There are 4 ways to turn a row about zero (a turn may also mirror it). The second row of each pair is the first, turned, with some noise. The first 40 pairs use one turn. New pairs use 3 turns, one after the other, and a turn may come again.
(in the rows, 128 means zero)
Some pairs, each with its turns in order after it:
[109 179 125 100 174 153 138 104 143]
[142 177 108 124 137 109 142 154 179]	Z_574

[127 130 128 178 154 155 175 127  89]
[132  90  91 122  69 119 152 105 119]	Z_739

[144 110 138 158 174  87 134 107 138]
[123  93  93 125 117  79 115 111 128]	Z_201

[ 98 161 129  94 138 142 122  82 173]
[132 196 111 124 152 106 138  93 145]	Z_574

[135 102 175 117 178 140 164  84 154]
[ 80  90 144 172 152  75 125 128  91]	Z_629

[127 103 159  88 140 128  95 160  89]
[101 137 124 112  71 128 162 144 103]	Z_574

[161 160 135 130 145 179 155 122  82]
[160  67 131 112 104 103 136 100  94]	Z_739

[ 87 175 144  94 145 165 175 156 178]
[177 210 128 157 126 160 153 132 160]	Z_574

[154 116 164 115  98  99  82 176  79]
[122 144 160  62 166 139 121  77 139]	Z_739

[169 123 136 138 141 126 115 107 133]
[133  98 130 130 125  98 127 159 137]	Z_201

[ 82 107  91  80 136 112 160 125 172]
[166  67 105 151 177 137 110 146 133]	Z_629

[159 112 157 122  79 178 104  90 120]
[109  77 205 122 126 137 101 133 104]	Z_739

[175 125 172 165 158 102 111  90 117]
[ 55 125 159 128  75 126 115 104 102]	Z_629

[114 114  97  81 136  81 152 140 160]
[141 140 144 165 162 121 190 127 100]	Z_574

[ 79  80 121  78 169 113  86 141 131]
[198 109 152 179 141 144 102  91 116]	Z_629

[145  76 154  86  85 149  95 138 141]
[ 76 148 129 148  84 149 126  84  97]	Z_574

[112 152 112 146 143 152  77 114 158]
[135 127 115  95 141 105 119  66 137]	Z_629

[118 120 141 139 145 160 175  98  76]
[ 99 160 114 184 117  91 123 161 139]	Z_629

[102  91 100  78  83  85 128 132 166]
[119 175 187 125 176 100 110 113  79]	Z_201

[100  90 121 142  81 106  78 127 151]
[113 177 146  94  95  96 108 150  94]	Z_201

[ 84 144 143 120 109  77 157 123 179]
[124  82 141  98 170 132  89 168 148]	Z_629

[144 115 142 126 113 122 173  89 164]
[107 135 161 148 167 140 134  82 152]	Z_574

[179  89 109 155 143  85 100 137  78]
[ 99  80 157  61 101  80 112 129 157]	Z_201

[136 157 157 122 149 151  77 101 100]
[135  80 152  96 154  90 144 134 142]	Z_739

[107 153  90  77 110 166 107 102 176]
[130 189  68 163 134 110 133  96 122]	Z_574

[130 174 139 105  85 159  83 117 108]
[114 148  55  92 122 153 113 122 105]	Z_574

[115 100 157  90  92 111 101 151 161]
[121 160 148 131 110 145 152  96  70]	Z_574

[155 132 113  95 110  86  91 156  88]
[139 105 179  62 127 145 107 122 114]	Z_201

[ 94  77 119  91 165  87 168 132  90]
[ 79 127 116  98 184 120  85  79 147]	Z_201

[163 131 136 151  91 177 129 154 146]
[115 157 112  79 139 115 173 132 100]	Z_629

[106 159 128 142 108  92 141  96 136]
[ 97 127 100 157 134  99 100 127 165]	Z_739

[165 155 126 163 147 111 165 151  98]
[133 131  95 127 114 106 161  71 103]	Z_739

[ 84 162 106 140 179 133 122 104  94]
[146 101  72 107 112  82 145 162 148]	Z_739

[124 113  79  82 172 144 146 166 177]
[191 166 107 158 141 164 149 170 104]	Z_739

[ 96  93 141 140 104 113 127 110 175]
[112 171 111 152 128  79 125 128  93]	Z_201

[145 177 146 118 171 131 127 169 125]
[151  80 121 144 104 171 118 102 117]	Z_201

[150 112 142 167 135 142 115 152 129]
[112 165 138 113 133 135 138 108  98]	Z_629

[115  89 177 147 146 167 106  86 106]
[120  87 177 104  84 129 155 157 158]	Z_739

[ 89 103 126 151 127 113 146 166  83]
[ 78 150 116  94 115 145 129  87 146]	Z_201

[144  96 125 168  88 133  88 166 143]
[147 172 128  88 123 152 126 120  78]	Z_629

New pairs. What belongs after each?
[124 113 119 139 131 175 177 114 127]
[117  77 105 111  99  99 118 139 124]	Z_629 Z_201 Z_629

[153 104  82  79 148 172 176  96  93]
[139 124  76 133 114 217 156 104 128]	Z_739 Z_629 Z_574

[110  92 131  93 105  94 165 157  82]
[133 146  55  93 136 132 145  94 112]	Z_574 Z_629 Z_739

[110  83 141 155 125  88 160 161  79]
[136 159 132 155 126 131  90 155  43]	Z_201 Z_739 Z_574

[123  96 144 105  98 165 108  86  86]
[ 56 104 127 144 152  99 153 106 115]	Z_201 Z_629 Z_629

[125 161  86 110  84 152 152  77 157]
[ 88  83 127 114  88 146 162 126  71]	Z_739 Z_574 Z_574

[176  85 132 172  82  95 163  84 178]
[124 176 147  79 157 141 187  67  76]	Z_574 Z_574 Z_574

[121 165 170 119 116  85 109  84 170]
[148  99 116  85 129 150 161  89 172]	Z_629 Z_574 Z_574

[107 127 119  83 130 171  85 158 134]
[163  84 138 179 122 136 104  99 126]	Z_574 Z_201 Z_739

[136 172 176 157 100 168 122 130 153]
[136  98 113  99 149 124  88 154 186]	Z_629 Z_201 Z_201

[108 102 161 145 161 111 118 169  93]
[107 153 112 138 142 173 148 170 156]	Z_574 Z_574 Z_201

[134 175 144 166 176 156 169 129 125]
[111 174  77 167 136 154 144 161  90]	Z_629 Z_739 Z_739

[131 105  80 156 100 137 100 101 109]
[118 121  94 183 157 144 131 109 121]	Z_629 Z_629 Z_574

[143 133 139 143 108 172 155 109 126]
[138 133  92 125 161 145  99 138 146]	Z_739 Z_201 Z_739

[102 143 158 154 126 148 135 168 102]
[105 143 130 103 170 110 153 122 162]	Z_201 Z_201 Z_629

[ 88 158 107 163 170 141 118  80 127]
[171  86 157  85 123 106 148 122  98]	Z_629 Z_201 Z_201

[139 122 120  92 167 127  93 171 168]
[134 119 148 189  72 151 126 109 104]	Z_739 Z_574 Z_201

[121 165 110 173 141 139 153  79 143]
[141 132 136 104 166 175 152  98 170]	Z_629 Z_739 Z_629

[ 78 135 121 160 144 156 166 125 156]
[ 92  85 114 171 156 137 117 120 168]	Z_739 Z_201 Z_739

[121  99 150 168 108 148 143 111 131]
[148 146 130 113 166 115 144 100 115]	Z_739 Z_629 Z_739

[117 105 121 178 116 146 164  93 118]
[100  87 103 109  92 111 158 116 117]	Z_574 Z_629 Z_574

[150 122  82 109  98 129  82 101  80]
[126  62 174 140 158 131 135 110 123]	Z_574 Z_574 Z_574

[ 78 169 178 109 135 110 179 121 137]
[119 205 150 119 167 125 120 160 173]	Z_739 Z_739 Z_629

[ 83 155 108 101  87  90 119 128 178]
[119  66 106 149 158 143 149 114  69]	Z_574 Z_201 Z_629

[166 119 135 101 166 122 134 102 155]
[147  94  97 172 146 131  95 105 149]	Z_201 Z_739 Z_739

[134 164 165 159 139 150  78  83 165]
[167 112 137 160  88  96 114 123  63]	Z_629 Z_739 Z_201

[125 176  76 174 170 115  99 119 154]
[ 68  84 135 151 135 138 148 131 187]	Z_574 Z_739 Z_629

[143 141 114 162  87 120 108 166 146]
[139 156 107 119 116  98 104 177 124]	Z_201 Z_739 Z_201

[112 121 113 131 125 136 176  94  87]
[ 75 118 140  99 151 145 131 114 147]	Z_201 Z_574 Z_629

[149 100  81  76 174 107 175 172  96]
[ 77 126 179 130  91 172  53 119 118]	Z_574 Z_574 Z_574

[ 95 159 132 115 138  94 163  77 132]
[119 103  97  60 120 137 159 132 115]	Z_629 Z_574 Z_201

[117 136 166 179  88 147 125 142 152]
[143 136 134  93 178 161 165 105 156]	Z_201 Z_629 Z_629

[125 129  96 174 167 144  93 165 169]
[129 164 129 137 132  93 104  82 187]	Z_739 Z_201 Z_574

[ 80 178 117  97  77 115  98 100 138]
[130 144 138 170 122  82  99  59 154]	Z_574 Z_574 Z_201

[ 89 134 135 151 139 144 156 134 126]
[131 117 158 128 124 135 118 122 171]	Z_739 Z_629 Z_201

[ 80 125 147  87 142 137 127 176  88]
[147 140 167 124 111 158 138 121 194]	Z_574 Z_201 Z_574

[ 83  84 147 141 133 179 118 161 117]
[118 105 171 125 184 101 179 120 150]	Z_629 Z_739 Z_574

[102  92 133 139 141  92 150 107 113]
[148 140 157 138 155  78 147 134 119]	Z_201 Z_201 Z_739

[163 179 127  87  76 101 122 152 132]
[ 82 130  79 186 118  85 152 133 111]	Z_574 Z_629 Z_739

[173 152 171 161  91 106  81 144 103]
[111  97 122 138 127 201 114 120 190]	Z_629 Z_201 Z_201

[175 180 128 115 100 138  85 179 121]
[128  78 201 101  99 138 119 138 143]	Z_201 Z_739 Z_739

[116  98 161 105  98 135 120 128 126]
[115 130 128 142  88 133 158 110 132]	Z_629 Z_201 Z_574

